All rows are made from the same 12 directions, up to rounding. Whole rows:
In the rows, zero is written as 128.
0: 129 115 132 103 141 116 112 130 112 115 122 166 177 103  93 163 129 141 151 131  54 116 103 136 127 132 113  97
1: 125 110 176 160 123 122  98 151 127 149 127 158 149 149 106 157  98  92 111 126 134 120 122 186 166 112 132  98
2: 177 130  82 146 127 111 112 151 152 118 153 144 113 130 110 157 153 163 170 124 153  83  72  83 128 133 134 127
3: 134 143  92 122 122  73  92  87 119  85  97  96 130 168 160 105 141 135 150 113 188  94 126 117 133 138 153 128
4:  90 139 195 175 125 136  96 104 129  82 115 115 143 159 161 119 124 132 143  91 162 141 165 153 131 109  87  98
5: 147 140  54  88 124 119 118  82 110  95 128  92 147  98 157 126 162 149 158 147 102  83 128  82 111 141 143 121
6: 113 125 105  90 129 141 167  96 103 129 110 118 147  95 124 128 147 132 128 148  80 159 164 136  96 143 142 123
7: 121 126 167 102 157 166 157 189  97 139 154 127 143 130 113 141 114 136 123 173  78 139 117  87 151 120 101 167
8: 173 141 126 137 136 162 111 114 154 155 165 137 110  60 150 131 116 117 122 104  71 117 120 125 134 104 111 121
9:  56 125 111  87 122 102 126  80 116 120 103 114 169 111 138  86 111 127  89 154  98  79 181 145  94 129 124 111
10: 166 125 142 129 141 132 148 126 100 144 115 130 139 138 115 160 128 104 139 132 121 178 141 161 158 128 172 131
11: 129 119 164 104 153 157 153 137  77 128 111 116 136 142 132 126 113 129 108 136 123 192 157 123 132 136 121 139
12: 139 102 154 142 144 128 129 159 156 122 147 182 170 124  70 169 117 147 142 112  92 134 109 121 148 127 116 100
13:  70 150 174 109 158 103 153 143 113 126 115 121 140 156 124  92 103 139 118 156 111 116 153 125 127 108 113 181
14: 166 152 125 108 148 126  79 126  84 121 125 110  97 121 177 110 118 139 133 118 128 103  89 101 127 119  96 145
15:  87 130 121 115  95 135 158 144 141 113 144 114 175 127 105 166 173  96 176 184  64 119 121 135 160 132 152 138

The start of a row, then its end:
117 146 169 102 139 115  86 110 116 126 117 133 144 105 153 109 101  93 123 110  55 124 113 | 160 155 108 101 133
 92 133 124 140 102 159 145 103 159 158 147 100 111  98 160  94 118  94  82 139 129 117 180 | 148 118 115 132 130
182 153 104  86 141 146 115  81  84 123 123  81 127  92 186 123 135 101 141 128  81 147 137 | 117 152 124 150 143
153 146 161 116 158 139  91 109  89  94 123 104 138 130 174 117 113 137 139 105 115 137 133 | 103 149 114  97 130
165 149 127 120 167 121 165 145  93 108 125 124 132 144 111 157 155 174 189 145 118 150 118 |  88 127 126 142 166
158 112  65  69 140 134 121  82 113 109 123 112 147  89 146 108 124 150 104 115 103 125 142 |  75 109 155 133 105
 76  80  96  95 105 146 126 143 102 102 119 116 157 151 118 118 130 156  84 162 169 106 141 |  85  94 169 102  88
101 118 176 155 144 143 152 150  92 153 121 159 152 129  91 166 117 143 125 161 114 128 161 | 177 104 108 117 106
124 117 151 125 160  93 120 133 163 122 127 168 148 137  96 106  85 152 105  90 122 121 128 | 112 136 123 115 128
143 168 124 163 150  99 139  83 169 158 132 156  99  75 127 113 123 150 146  96  99 100 151 | 165  85  89 135 138
130 116 129 159 103 185 130 113  88  91 133  96 162 130 146 187 177 136 171 154 143 142 164 | 131 123 134 126  71
113 154 123 143  99 149 154 111  90 118 115  85 120 132 155 156 187 109 182 169 129 148 147 | 163 116 125 149 135
117 136 126 129 103 178 159 147 147 130 155  82  92 132 161 108 148 104 121 142 146 164 133 |  94 142 135 125 167
 97 104 163 106 140 157 149 135  72 114  99 138 155 133 111 142 129 149 118 137 109 186 153 | 139  96 146  97 101
 93 133 139 130 105 120 128 113 129 107 113  86 134 171 156 104 133  94 122 135 168 141 156 | 140 155 133 147 141
135 140 137 157 122 141  95  78 123  80 120  95 133 134 179 121 142 139 150  90 165 134 162 | 123 124 122 111  94
102 153 142 159 114  79 139 110 171  97 107 128 129 165 118 125 158 119 184 103 147 147 128 | 160 141 123 154 148
174 100 125 115 158 116 101 113  88 120 110 158 171 124 104 162 105 149 122 111 119 128 131 | 133 134 136 137  77
111 131  99 118 122 119 141 128 122 156 143 108 145 124 127 128 119 111 107 189 124  58 154 | 131 138 114 164 141
114 145 175  82 197  91 133 134  99 119 108 128 141 156 132  70  67 158  94 120 115 129 148 |  89 139 112 106 185
163 144 147 137 162  80  93 137 128 135 135 145 147 146 119 137  93 124 140 125 120  72 107 | 132 178  97 147 146
170 140  94 125  96 149  74  89  81 113 120  75 113 118 199 142 157  89 147 132 146 117 115 | 142 145 133 140 101
112 122  76  96  82 136 144 143 160 146 147 102 112 119 133 114 150  80 113 162 115 120  99 | 113 149 151 156 156
121  99 129 122 110 139 145 187 136 153 163 140 178 142  78 182 127  86 127 195  91  97 107 | 132 194 129 166 130
 60 148 143  95 132 112 145  94 132  90 107 134 165  97 123 109 150 149 161 127  39 134 145 | 135  88 126  91 130
144 127 108 102 130  66  89 142 147 154 106 171  90 131 110  96 100 116 103  93 131 112  52 | 145 125 140 126 147
 94 135 133 137 116 138 151 125 105 125 122 121 149 124 120 156 158 130 158 169 106 120 150 | 155 109 122 132 120
127  97  89 148 103 120 117 115 169 111 132 142 138 135 109 133 137 146 118 103 178 113 132 | 115 112 151 135  79
124 124 108 107 138 150 162  74 107 155 115 114 136  83 142 110 114 126  84 136 106 146 205 | 151  91 127 151 111
143 118  90 123 120 106  96 107  71 139 104 123 140 132 134 151 129 127 121 161 157  72 132 | 162 111 131 154  89
135 101  78  90 115 111 134  87 194 111 126 134 146 108 116  93 121 115  96  76 114 162 137 | 100 139 164 156 111
123 137 165  97 158 107 142 127  83 156 100 134 144 134 119 122  97 101 111 147  85 151 145 | 172 148 114 149 157
174 125  94 106 144 104 126  72 119 119  96 134 129 111 131 120 129 138 130  82 128 168 142 | 136 113 146 159 109
 74 121 176 164 116 127 132 185 141 137 147 143 146 167  97 146 118 120 127 168 144  89 123 | 145 149 109 113 135
144 135 121 105 150 125 120 165  73 152 132 107 108 152 144 117 104 134 103 177 157  82 110 |  98 137 120 129 167
138 125 122  72 163  98 137 149  93 105 101 143 134 148 104 117 125 166 140 125 110 155  89 |  84 118 153 116 159
135 142 134 110 133 135 160 132  74 134  87 128  87 129 128 134 161 137 156 128 122 208 109 | 154  85 146 123 152
162 119 157 152 156 120 133 130 148 119 118 182 129 124  88 150 124 163 151  66 121 185 116 | 137 115 131 115 107
 73 106 142 143  99 152 132 112 121 125 116 144 159 107 112 151 144 125 123 140 105 133 160 | 180  89 133 106  68
 70 119 157 154 103 136 144 116 133  97 103 133 142 146 116 136 158 136 148 115 144 172 156 | 164  94 140 107  96
130 154 124 141 110 165 141 170 152 165 181 109  91  99 146 134 143 101 139 172  96  90  96 | 112 148 103 121 175
133 101 125  63 151 121 134 127 144  95 123 139 170 128 107 105 106 134 106  95  81 178 119 |  72 158 160 122 133
132 111 103 133 119 147 138 100 143 140 123 126 103 110 139 102 120 138  84  99 168 153 162 | 127  89 144 127 103
 86 131 100 112 108 135 142 130 157 111 130 136 104 100 125 102 159 163 138 120 108 129 103 |  96  66 148  82 132
118 116 179 161 135 147 103 124 127 120 129 155 149 120 123 145 110 137 123 100 120 134 145 | 157 122 113  89  81
145 124 142 142 133 127 144 163  88 155 127 134 139 154 101 176 131 112 144 176 136 123 122 | 159 154 119 164 137
 94 137  95 114  94 112 136  79 146 125 102 131 123  89 131 117 164 114 145 117  89 141 132 | 174  82 141 134 110
132 136 123 124 151 162 131 100 119 101 163 114 187  79 139 154 135 164 154 153  60  76 173 |  85 125 104 110 101
104 118 154 105 107 152 156 153 113 141 106 132 109 134 118 128 144  91 122 128 104 219 107 | 162 128 153 121 145
 89 141 151 134 150 106 172 132 140  86 108 148 137 147  93 124 155 191 178 112 121 165 136 | 106  84 134 102 147
 73 103 145 101 106 140 120 183  84  89 130  82 172 207 134 134 131 110 117 198 168 104 122 |  85 178 149 121 139
188 154 122 146 177 101 126  72 120 147 122 132 125 103 143 121  98 149 127 100 133 109 176 | 143 123  94 164 129
 97 171 168 139 138 110 143 124  93 165 100 139  93 113 135 121 132 118 147 148  93 131 130 | 205  89  95 117 163
 91 104 108 115 112 156 148 139 143 126 142 135 139 106 110 125 136 149 106 145 114 119 138 | 102  92 146 102 107
110 119 126 122  92 154 173 157 152 140 122 134  90 128 108 131 166 102 137 122 120 217  96 | 143 116 160 129 150
149 129 107 130 136 151 112 100 196 154 180 138 126  53 145  99  91 127  84  99  80  79 147 |  97 131 104 112 116
145 140 172 135 148 180 144 134  92 112 148  84 150 140 160 148 129 118 145 150 117 159 169 | 105 173 109 129 144
146 104  89 116 127 135 119 162 132 142 148 155 118 110 102 140 126 160 112 140 130  90  84 |  88 103 144 109 113
132 128 122 134 107 204 143 156 128 172 171 107  82  83 157 126 132 110  96 158 114 127 125 | 113 114 121 101 138
176 103 115 169 136 160 135 136 145 128 146 148 108 125 112 150 130 174 122  92 188 151 136 |  96 102 139 120  90
146 143 114 134 127 107 118 127 146 150 127 173 103  82 106 143 143 138 158 109  78 116  77 | 158  94 121 115 125
139 113 109 128 151 135 156 172 116 158 142 173 115 107  77 152 127 190 124 155 123 101 106 | 100  73 131 108 126
130 104 102 149 125 150 158 125 105 115 120 114 126 154 119 142 146 173 121 140 210 142 171 | 104  87 150 139  98
113 179 138 151 149 131 167 130 102 146 143  95 111 124 149 129 144 148 163 189 123  78 165 | 127 109  84 138 182
115 120 146 142 100 142  93 195 165 119 170 122 120 160 132 130 124 100 126 140 145  92  65 |  90 185 127  98 146
141 130 169 145 132 186 148 177 127 165 161 134  95 110 129 142 121 113 117 138 107 163 112 | 127 139 114 102 151
133 130 142 120 119  90 104 122 114 118  91 116 122 179 140 115 121  86 128 109 165 161 110 | 163 168 140 157 142
160 120 147 126 159  99 109 103  87 129 100 136 166 150 121 145  96 120 120 120 138 130 157 | 162 158 119 164 106
115 137  94 100  92 113  97 121 118 141 131  87 129 131 164 114 130  66 114 172 120  71 109 | 144 166 127 158 144
120 118  89 161  86 157 112 106 123  86 127  99 117 135 156 145 181 156 155 125 195 118 137 | 110  84 150 110  75
100 162 124 129 115 129 153 142 177 167 152 118  68 102 146  79 127 107 112 136 109 114 113 | 126 115 110 118 193
177  96  82  86 160 113 124 111 111 107 106 145 130 129 112 112 111 184 101  85 160 157 123 |  69  98 168 128 104
166 162 148 188 117 143 118 164 121 149 144 110  57 155 158 147 151 115 166 134 190 128  90 | 143 142 104 130 164
113 135 129 126 110  99  82 123 160 138 133 133 124 123 143 103 105  88 108 115 115  82  99 | 150 155 116 123 130
166 130 101  99 138 129  93 137 133 116 160  93 133 135 163 108 105 118 110 136 135  78 106 |  55 183 126 134 152
169 169 136 170 125 104  84 101  82 130 105 117 103 134 163 162 154 113 190 127 147 103 108 | 193 129  99 144 120
114 118 135 105 129 151 115 117  91  90 119 140 173  97 121 162 155 153 164 134  58 136 120 | 124 103 139  86  83
 58  88 109  77  99 115 117 126 117 113 113 139 200 123  97 135 126 109 101 170  76  90 131 | 143 125 154 123  84
162 105  79 134 121 125 113  99 125 143 134 132 154 108 120 155 123 126 111 139 143  83 151 | 139 128 131 168  77
 97 131 110 135 133  82 150 141 154 130 128 123 128 172 107 102 116 147 114 152 185  79 145 | 107 126 125 156 160
